The same things were measured in two ways. Each way mixes the same 11 hidden numbers, adds some noise and spreads widely along 6 directions of its own, which tell nothing about the thing.
In the rows, 128 means zero.
Some things both ways: the first way, then the second way.
[119 128 168 144 114 157 108 113 139 161 128 113 166 100 144 172 155 158
 139]
[145 117 151 151 105 132 144  76 136 149 147 180 114 125 156 103 112 160
 162 122]

[ 96 168 156 131 161 104  87 120 173 151 198 134 130  55  79 142 123 158
 158]
[137 136 144 141  88 161 141 126 131 139 145 130 130 134 170  97 104 110
 109 113]

[114 129  86 140 127 129 166 129 113  93 126 117 119 150 119 113 135 122
 126]
[136 147 134  93 101 199 162 135 111 112 130 157 149  86 138 157 105 120
 160 165]

[171 119 121 121 111 114 215  83 168 138 140 128 142 179 184 162  83 122
 119]
[152 106 125 118 107 141 167 139  83 124 149  97 145 108 121 123 101  85
 185 126]

[124 100 185  88 153 112 104 148 109 151 147  99 169 114 154 140 142  95
 129]
[132 157 138 108  85 136 129 166 155  76 110 120 137 128 123 166  85  61
 121 158]

[137 167  74 135 130  77 151  93 192  81 133 121  97 136 110 145  90 138
 138]
[181 100 143 126 155 150 140 139 138 115 134 147 134  93 137 115 119 133
 187 158]

[136 151 105 127 152 107 161 101 175 113 176 120 111 138 121 130 100 119
 150]
[137 150 127  78 121 174 144 188 137 107 109 100 120 112  97 161  97  65
 115 129]

[123 126 107 124 127 144 117 134 167 163 139 149 147 126 122 169 143 153
 148]
[ 91 128 131 147  99 105 144 105 103 146  65 177 134 138 141 123 132 167
 108 112]

[148  99 174 139 139 133 189  95 117 166 131 121 155 137 175 123 139 108
 101]
[109  92  99 165 218 139 111 137 119 173 112  81  99 154 145 105 118 185
 122  83]

[ 80  75 106  89 175  64 174 127 115 223 122 123 105 162 141 144 156 100
 138]
[ 81 146 123 139  65 126 150 122  89 104  71 142 161 102 130 101 100  96
 128 168]

[144 134  75 108 109 119 203 118 145  89 150 106 129 192 133 132  95 126
 130]
[151 122 174 120  92 106 131  69 177 153 230 135  94 151 195 180 108 110
 187 108]

[131 110 140 111 117 127 181 128 142 178 170 133 169 126 145 173 135 143
 134]
[141 123 101 145 117 149 129  99 116 188 153  76 172 150 137 109  93 116
 138 105]

[170 124  66 129 126 164 175 143 118  82 107 126  97 161 134 119 142 133
 113]
[123 162 170 107  86 128 148 120 207 161 116 159  55 136 151 190 127 121
 108  85]

[179 116 140 121 109 140 179 104  99 104  99 132 127 144 156 139 113 123
  92]
[107 145 145 171  99  57 114 123 137 125 144  98 120 159 155  79 108  81
 140 103]

[105 114 143  97 130 132  92 153  97 131 141 121 144 119 122 143 141 122
 141]
[ 97 117 130 140  69 165 151 120  91 167 123 136 142 153 179 127 115 124
  66  71]

[120 127 181 124 143 136 153  85 135 208 142 107 170 128 104 166 152 158
 120]
[ 89  99  99 147 205 120 119 139  91 138  67 104 172 129 122  82 111 147
 152 126]

[164 125 119 143 107 147 194 106 132 128 134 147 137 133 145 152 131 141
 116]
[ 62 146 127 148  95 128 137 156  85 131  66 139 141 146 136 101 122 112
  77  79]

[163 111 179  91 173 117 178 149  81 125 170 113 138 120 122 107 136 100
  89]
[155 146 119 105 140 132 122 162 165 115 128  86 142 106  91 131  87  53
 176 160]

[128 158  87 166  58 159  91  89 219  94 163 121 162 126 161 177  94 185
 185]
[118 147  86 118 170 161 128 154 116 119 118  83 129 115  92 133  92 128
 151 147]

[155  94 119 120 119 114 168 149  83  93 111 139 122 166 153 115 128 114
  93]
[156 130 121 144 131 109 125 108 152 137 151 134 121 113 130 122 107 119
 185 182]

[151  91 135 102 119 151 163 141 122 159 113 114 145 139 186 162 136 124
 141]
[ 82  88 134 167 166 135 129 137 114 148  84 116 127  97 130 100 141 124
 166  82]

[132 103 121 110 125 123 164 134  85 105  74 125 125 166 160 143 123  92
  97]
[100  90 117 165 209  66  98 104 113 136  90 117 134 124 124  47 134 170
 194 138]

[149 140 111 120 106 148 104 101 179 163 167  94 159  94  92 181 175 198
 163]
[110  84  79 171 187 203 120 136 126 236  73 113 158 166 129 131 115 191
  46  27]

[177 130  69  89 162  93 209 156 107  49 178 124 101 135  93  81 119  92
  90]
[126 123  96 156 174 131 113 134 157 166 118  74 143 138 110 112 118 143
 139  98]

[144 121 186  98 139 144 110 112 115 160 149  82 154 127 123 141 156 138
 130]
[111 108 105 144 104 173 152 165  89 138 116 113 167 115 119 125 118  94
 113  87]

[146 188 134 215 140 193 211  89 218 121 129 121 158 137 133 174 131 159
 107]
[129 145 134 128  69 130 151  97 143 122 114 146 114 117 122 124 116 143
 140 123]

[127  91 120 100 131 131 100 146 107 125 128 125 124 111 170 114 138 103
 143]
[ 83 138 134 181  94 107 137 117 117 123 111 137  94 127 141 104 123 137
 130  99]

[ 92 135 130 147 167 144 142 161  79  80 128 131 135 111 101 110 139  91
 108]
[141 162 107 120 136 125  92  89 166 127 154  92 135 126 110 103  73 105
 168 197]

Other things, the second way, with their names:
(496): [125 149 137 118 135 101 124 135 148 136 116 151  90 144 108 147 121 122
 139 112]
(985): [ 93 118 113 178 142  83  95 106 137 160 133  58 128 167 157  91 112 131
 129  98]
(597): [131 117 108 165 112 153 149 137  70 131 121 137 150 115 127  79 127 151
 133 117]
(132): [126 107 110 129 138 173 145 134 101 143 114 100 156  92 127 100 113 114
 164 136]
(632): [126  86 130 144 131 152 140  97  94 150 143 128 135 123 161  99  76 120
 159 144]
(399): [ 60  82 113 174 120 121 166 129  43 124  38 144 183 105 135  75 131 164
 134  96]
(488): [119 120 111 133 136 144 150 157  84 129 105 127 141 126 123 107 113 123
 130 122]
(678): [ 87 132  93 173 164 132 101 158 103 145 101 105 141 142 132  93 127 135
 100 122]
(15): [111 108 141 156  68 138 155 125  88 125 141 150 114 117 145 119 150 123
 135  71]
(971): [123 120 125 168 112 109 135 141 119 140 122 165 108 115 106 111 126 107
 143 119]
(644): [ 91 111 157 161 177 110 104 118 149 141  85 178  99 149 154  98 138 182
 120  73]
(175): [129 130  94 157 166 165 115 140 127 159 109 122 128 129 111 115 118 150
 114 116]
(839): [ 48  87  97 200 176  62  98  93  78 134  85 111 136 136 117  51 121 162
 175 118]
(1096): [ 96  98 160 170  84  79 110  52 104 144 175 177 157 150 196 100 118 119
 169 129]
(1161): [133 114 133 152 140 110 115 120 129 141 138 142 106 131 144 116 113 119
 152 150]
(355): [ 90 134 113 141 118 138 129 138 127 138  96 126 134 115 113 144 121 119
 132 119]
(729): [144 118 140 137  71 155 176 137  99  82  90 179 155  60 108 123 130 121
 182 154]
(624): [115 135 145  96 116 187 172 151 105 107 103 155 127  79 137 152 116 120
 162 140]
(518): [ 85 145 117 173  90  81 102 114 103 105 138 122 124 142 126  85  89  81
 138 167]
(377): [ 71 130 131 118  96 135 150 141  80 116  82 104 142 149 147 121 105 120
  88  93]
(934): [110 126 161 112 121 112 135 102 100  99 123 175 137 128 129 124 120 133
 187 124]
(857): [ 84 134 100 143 252 106  61 146 161 122 105  77 151 126 113  83 117 131
 184 148]
(97): [ 57 131 134 166 144 107 119 158 129 109  73 127 112 115 149 126 125 119
 132 126]
(513): [126  88 111 136 160 188 163 133  84 158  88 151 144  93 114 128 120 165
 152 115]
(1175): [111 130 119 144  93 154 143 159 102 121 125 126 135 139 150 154 125 126
  93  99]
(1119): [127 150 130 125 149  99 124 131 152  98 106 123 143 123 142 134 122 151
 171 159]
(532): [ 87 118 151 171 168  53  84  99 156 115 125 160  82 137 148 101 128 153
 182 146]
(995): [139 129 146 141  86 125 143 121 145 148 106 141 102 136 141 119 115 128
 102 109]
(1127): [140 103 138 160 132 130 132 123 127 129 148 127 130 125 138 111 125 130
 165  92]
(466): [122 137 105 151 129 103 128 156 117 125 114 115 129 148 116 144 126 126
 121 113]
(1087): [ 99 162 148 156 114  75 109  98 160 140 115 137 108 174 142 111  82 109
 131 121]
(1030): [123 123 120 142 191 113 117 145 147 134 102 107 143 122 130 125 130 150
 175 126]
(292): [112 143 108 142 124  97 102 115 135 116 138 107 131 146 122 109 110 126
 139 140]
(743): [115  92 153 137  85 144 175 132  84 135 134 197  73 138 173 179 125 149
 108  93]
(83): [144 166 115 119 134 130 127 146 147  87 152 100 151 104 105 128  96  93
 202 168]
(577): [149 129 146  91  79 225 175 170 127 127 103 176 126 101 131 184 101  96
  88 114]
(787): [124 136  90 133 104 156 154 180  69 130 119  85 163 139 116 138  99  86
 111 118]
(768): [173 149 136 134  31 179 172 115 130 129 166 125 140 116 138 146  98 102
 131 116]
(1159): [139 136 118 158 155 115 111 147 128 140 142 117 135 147 129 109 123 125
 146 121]
(742): [ 75  92 118 161 114 147 161 154  40  88  80 146 153  83 124  75 135 131
 155 105]
(558): [127 142 109 156 152 125  97 114 171 169 126 101 119 159 118 110 109 138
 117 101]
(543): [152 178 133 129  53 121 116 142 187 130 177  94 117 161 138 180  93  56
  99 130]
(573): [131 114 147 125 148 186 132 197 136 116  89 141 130  99 136 125 148 105
 105  89]
(160): [101 133 144 140 114 162 150 130 114 123  99 145 118  95 145  91 123 137
 136 112]
(1066): [180 166 122 131  72 151 138 113 144 139 194 128 121 131 126 117  94  97
 144 147]
(300): [146 140 141  94 152 151 141 167 162 147 123 121  91 140 145 180 121 123
 114 101]
(407): [ 67 105 162 185 111  73 128 101 131 145 102 149  53 160 197 110 130 160
  99  66]
(537): [143 125 116 121  87 169 137 127 116 130 174 143 121 121 126 163 102 105
 134 140]
(408): [188 196  96 125  76 139 145  98 162 116 160  99 172  97  88 118  72  99
 204 217]
(917): [ 98 136 126 129 115 133 122 145 120 126 103 145 113 144 122 130 119 113
  98 110]
(823): [111 120 139 154 117 149 142 112  88 135 147 155 134 142 147 120 117 150
 149  77]
(1241): [122 161 111 117 132 168 127 132 165 170 143  57 142 151 166 159  84 114
 105 118]
(816): [111 146 135  89 193 137 110 166 176 150  41 151  93 151 111 163 125 147
  85 114]
(633): [102 127 119 179 111 133 126 126 103 141 145 103 137 150 152 105 115 125
 115  74]
(256): [118 120 112 164 119 105 129 121 104 149 131 130 122 154 130 109 125 141
 127 101]
(227): [163 158 149 134  63 144 131 132 175 119 109 132 160 124 154 139  72  67
 117 186]
(850): [ 71 154 106 151 127 127 112 163 109 128  83 105 142 149 110  81 129 117
  81  78]
(155): [120 130 111 177  69 104 127  61  88 149 192 116 163 137 144  78  89 102
 181 148]
(1152): [178 144 141 137  69 120 145 107 129 132 170 160 121 150 136 149  94 105
 147 159]
(727): [115 152 101 125 138 133 102 111 127 160 135 118 111 140 101 122 102 118
 135 152]
(353): [ 92 115 143 176 128 111 124 127 119 124 104 147 104 141 153 112 141 164
 124  70]
(241): [118 130 137 104 150 142 141 133 120 140  91 144 125 119 135 117 114 141
 140 140]
(269): [133 112 142 135 121 141 153 129 148 122  53 129 113  90 130  94 114 141
 136 139]
(27): [140 116 111 156 180 149 107 100 129 153 150 135 128 109  92 101 107 130
 209 138]
(2): [128 149 161 105 177 104 107 132 183 126  88 165 101 135 119 119 122 135
 154 139]
(1180): [116 153  93 154  52  94 129  95  87 124 161 101 174 108  79  66 108  61
 190 157]
(849): [117 127 134 133 227  74  91 137 156 138 110 130 118 135 132 118 151 162
 187 127]
(792): [119  97 120 151 246 136 108 150 137 162  87 137 111 146 137 137 126 187
 139 101]
(916): [ 98 111 145 173 148  82 132 114 113 105 121 123 106 125 166 100 122 157
 179 130]
(651): [119 114 126 157 242 100  90 119 162 169 127 147  78 130 125 114 148 179
 181 114]
(248): [140 135 150 160 174 103 117 155 180 141  95 134 114 136 163 134 134 146
 138 119]
(482): [115 144 150  97 126 139 138 151 169 117 102 157  86 135 150 181 110 126
 103 123]
(39): [117 132 103 180 147 103  82 125 158 168 141  84 122 178 137 110 108 120
  96 100]
(231): [124 154 126 116 137 147 109 153 161 142 128 120  99 144 125 155 112 104
 103 119]
(69): [120 135 137 133  99 127 150 113 122 138  78 166 153 131 138 129 114 151
 126 125]
(536): [153  89 114 137 184 149 147 149 126 172 107  92 120 121 134 140 117 146
 154 115]
(1118): [100 162 160 151 129  86  89 140 160 112 115 180  89 143 157 104 132 116
 113 145]
(1080): [137 119  94 184 142 133 118  93 118 187 172  88 164 132 147  91 137 165
 172 108]
(94): [113 129 124 174  48 149 145 112 102 163 117 118 134 163 161 100  94 118
  58  83]
(260): [137 157  84 133 115 161 121 115 143 161 167  96 156 136 111 149  91 113
 134 129]
(99): [150 109 145 133  97 161 154 108 125 139 157  98 157 127 178 116  97 116
 151  96]
(1125): [125 165 137 119 139 138 124 186 142 103  72 152 117 138 117 123 117 113
  81 132]
(1076): [113 166  86 176  53 133 129 159  99 123 167 107 148 122  93  93 130  68
 113 111]
(687): [126 110 112 143 105 176 150 142  82 142 102 132 168  88 118  96 127 107
 141 129]
(684): [ 96 123 135 158 160 113 123 163 122 124  59 143 148 124 145  86 139 139
 117 118]
(809): [132 103 151 147  98 118 156  82 115 160 157 166 106 106 151 101 140 146
 180  98]
(908): [ 84 141 160 137 131  99 100 129 136 121 110 164  95 133 148  96 122 112
 128 126]
(736): [119 135 127 133 101 167 119 142 148 171 149 130 104 138 132 155 137 107
  89  61]
(417): [133 121 119 144 102 162 145 146 110 144 144 132 113 111 119 144 123  98
 140 107]
(215): [ 90 130 149 114 140 125 139 176 109  89  80 145 125  96 138 112 149 117
 139 119]
(858): [ 78 106 106 154 129 157 129 136 103 175 108  88 124 127 161 113 106 110
  93 109]
(983): [109 130 140 139 127 146 131 130 146 137 121 122 122 124 163 131 118 127
 128 112]
(785): [108 125 117 161 153 144 112 116 129 147  92 129 125 143 125  92 102 153
 114 101]
(317): [131 120  78 147 176  95 103 134 116 164 119  99 165 158 111 134 125 144
 138 145]
(1237): [128 136 148 155 128 124 124 135 131 125 130 160 101 124 132 103 107 108
 151 125]
(262): [ 89 118 142 127 117 112 134 150  91  97  80 153 139  92 123  98 133  91
 164 150]
(108): [116 139 113 140 136 110 109 120 133 126 153  81 119 131 131 103 104 101
 163 146]
(515): [106 153 133 119 153 147 116 142 149 142  98 132 113 147 144 127 112 138
  99 115]
(952): [108 130 126 132 141 143 137 139 111 122  92 162 105  99 112  92 122 135
 144 134]
(1190): [132 129 170 112  89 133 145 127 150 126  95 147 141 136 178 141 103 109
 105 125]
(206): [130 119 123 143 155  99 142 146 110 129 113 123  94 105  98 102 144 133
 187 126]
(615): [116 120 130 176 152  89 106 130 142 128 106 139 113 140 138 115 126 148
 140 125]
(1136): [128  66  80 175 170 174 119 141  54 157 139  98 213 116 131  82 128 137
 152 105]
(1089): [127 146 131 142 164  78  99 132 170 132 104 105 134 149 155 115 104 118
 142 167]
(421): [109 131 131 124 120 172 131 145 121 138 146 122 134 115 144 141 104  81
 138 124]
(620): [133 126 155 143 154 108 115 110 164 123 110 166 134 137 159 125 126 163
 157 130]
(1146): [109 144 155 140  96  88 106 106 170 124 142 140  85 161 142 135  90  99
 124 123]
(402): [105 140  90 130 197  90  98 136 132 118  85 106 128 119  82  93 122 146
 169 171]
(589): [ 55 104 133 184 146 126 111 111 103 177 113 172 108 165 177 129 147 182
  89  48]
(764): [113 108  91 155 147 132 119 164 114 156  98 105 100 123  97  99  88  81
 106 148]
(582): [167 114 163 157 156 108 127  85 145 117 156 177 107 119 142 116 101 158
 219 160]
(505): [122 110 134 168 104 107 125 147 124 116 112 126 133 144 135 120 111 103
 116 110]
(870): [109  93 122 157 173 128 126 163 115 125  92 110 134 120 149 130 133 135
 136 110]
(469): [ 87 128 127 138 131 152 131 128 127 142  89 139 145 129 147 128 108 135
 113 101]
(1249): [132 109 133 162 135 142 130 156 139 135 141 104 123 127 137 126 131 114
 142  75]
(872): [103 154 160 128  97  75 133 122 126  69 108 214  92 115 126 126 116 124
 171 174]
(378): [136 111 144 183  97  84 125  73 128 143 148 141 138 144 159  97 109 140
 172 124]

Some of these things the first way, each followed by its name:
[ 86 110  93  72 145 121 109 125 138 157 143 114 135 129 130 151 127  88
 181] => (934)
[148 111 127 112 138 141  95 139 114 111 105 130 132 111 138 119 141 114
 130] => (615)
[124  68  76  55 109 138  94 131  52 102  79 102 118 134 166 107 149  70
 152] => (823)
[136 140  97 141 131 165 161 107 156 137 120 129 118 157 130 160 129 144
 146] => (1180)
[135 124 138 148 126 154 179 117 124 133 145 119 148 137 139 130 135 138
 119] => (624)
[132 106  36 100  65  98  71 133 136  54 107 132  98 155 166 145  96 129
 175] => (872)
[137  77 137  99 145 115 152 145  79 152 112 113 128 150 160 107 152 104
 116] => (97)
[166 132 119 134 121 173 143 112 148 126 145 138 134 133 130 140 133 142
 139] => (496)
[145 177 126 173 173 156 183 143 125  56 173 146 122  78  79  92 121 123
  96] => (160)
[117  80  99  88 123 102 120 153  77 105  90 117 110 159 169 121 130  81
 136] => (532)
[166  96 132 122 134 119 168  92 106 124 109 114 119 187 163  98 126  98
 109] => (743)
[145 109 122 124 121 129 115 111 147 149 131 152 135 115 153 143 128 128
 148] => (1152)
[136 108 147 130 163 140 156 111 128 158  65  87 127 159 165 142 168  99
 107] => (729)
[163 136  26 101  65 128 126 166 154  24 143 175 118 139 135 142  74 136
 157] => (849)
[123 137 146 119 112 128 152 149 116 106 182 111 169 115 117 147 127 144
 131] => (857)
[112 103 117  76 177  95  99 137 107 133 135 127 112 114 122  83 116  83
 130] => (916)
[135 127  89 138 105 159 158  88 134 131 115  83 132 175 121 141 164 158
 135] => (260)
[134 123  77 108 104 108 117 171 146  62 168 156 128 138 146 142  92 118
 145] => (402)
[143 115 149 134 141 149  44  99  88 128  84 116  91 121 114 118 146 151
 139] => (764)
[105 126  48 134 114  64 243  58 201 205 154 106 106 196 126 164 128 173
 149] => (1241)
[134 143 138 133 129 150 145 115 140 128 158 123 136 108 126 146 141 132
 138] => (850)
[150 110  82 120  97 156 155 164 116  84 118 151 137 139 155 124 131 120
 123] => (1080)
[118  91 124  83 141 109 107 145  95 128 126 113 130 128 157 134 133  87
 145] => (1146)
[116 100 132 124 102 129 153 109 113 136  79  92 144 192 191 163 142 102
 123] => (292)
[138 133  93 134 106 125 142 106 157 108 130 121 117 155 147 154 117 132
 155] => (917)
[159  81 156  63 133  85 121 153 106 128 140 119 149 124 180 138 124  83
 124] => (505)
[127 132 172  88 146 122  99 197 103  86 197 147 152  94 128 117 103 102
 128] => (215)
[145 149 105 137 122 147 116 116 184 148 198 149 126  91  99 135 130 182
 176] => (651)
[126 133 125 133 115 128 121 107 145 126 136 100 136 152 127 143 135 151
 139] => (482)
[133 136 133 133 116 124 122 132 146 129 126 149 147 120 114 156 118 165
 120] => (1089)
[140 137 133 135 158 115 162  90 141 144 145  88 119 131 104 130 158 140
 129] => (577)
[170 145 142 117 152 139 162 130 144  86 168 121 149  99 128 119 112 103
 114] => (1127)
[115 123 168  96 119 167  10 138 136 160 159 128 155  88 125 143 137 155
 177] => (300)
[144 134 109 144 119 170 152 116 158 139 133 112 143 150 131 153 146 159
 145] => (355)
[164 116  69  91 149 137 153 149  80  53  94 129 103 144 102  79 128  90
  93] => (1030)
[143 133  76 109 146 118 134 137 146  91 124 138 122 112 111 132 113 114
 131] => (378)
[161 157 189 149 164 143 183 110 143 111 182 115 164 110 118 117 115 119
  96] => (742)
[128 124 149 151 188 101 216 103 136 167  88 110 106 146 145 146 146 106
  76] => (269)
[153  94 157 101 116 153 163 165  66 109 132 125 138 149 167 129 138 109
  97] => (809)
[128 124 133 127 121 172  93 129 144 145 163 124 153  73 137 151 149 148
 181] => (27)
[141 138 158 143 121 172  89  85 164 177 125 131 145  97 121 150 150 167
 159] => (1159)
[153 107 132 110 125  64 195 110 167 183 222 150 127  99 156 147 117 142
 155] => (1237)
[112 103 158 133 124 141 161 120 101 177 122 135 147 143 150 157 147 134
 118] => (241)
[177 125 107 124 121  98 203 117 139  81 122 119 127 175 154 125 100 112
  99] => (870)
[120  82  97  65  97  76  75 137 139 152 138 118 119 131 176 160 129 121
 180] => (39)
[155 150 131 153 124 161 159 126 152 123 166 147 148 112 100 152 143 164
 126] => (816)
[121  99 137 125 121 106 158 135 109 155 145 130 129 154 150 143 126 143
 131] => (858)
[151 119  75 102  96 150  78 145 135  82 109 157 133 155 114 137 119 140
 145] => (317)
[138  97 158 110 133 127 137 151 113 145 121 138 141 118 179 156 139 104
 116] => (995)
[137 102 175 100 163  93 245 124 104 160 154 103 163 141 155 133 129  82
  75] => (99)
[141 107 137 130 123 148 137 115  71  87  85  84 125 186 155 107 151  97
 112] => (537)
[134 137 118  93 132 100 116 132 134  96 162 111 141 120  99 131 119 124
 145] => (1136)
[157 155  86 121 159 135 164 140 130  78 207 137 120 105  52  80 135 133
 135] => (589)
[116 104 152 118 121 122 143 143 117 136 145 133 148 141 173 142 113 111
 133] => (108)
[128 146  77 125 116 128 113 124 190 124 170 132 127  94 118 164 132 157
 175] => (558)
[121  85 140 124 115  77 182 107 132 177 143 128 134 162 188 157 119 116
 139] => (518)
[134 127 119 132 122 123 164 121 149 135 167 131 130 137 144 141 130 134
 148] => (231)
[120 123  87  76 185  83 154 111 123 138 178  98  95 130  81  80 137 100
 135] => (83)
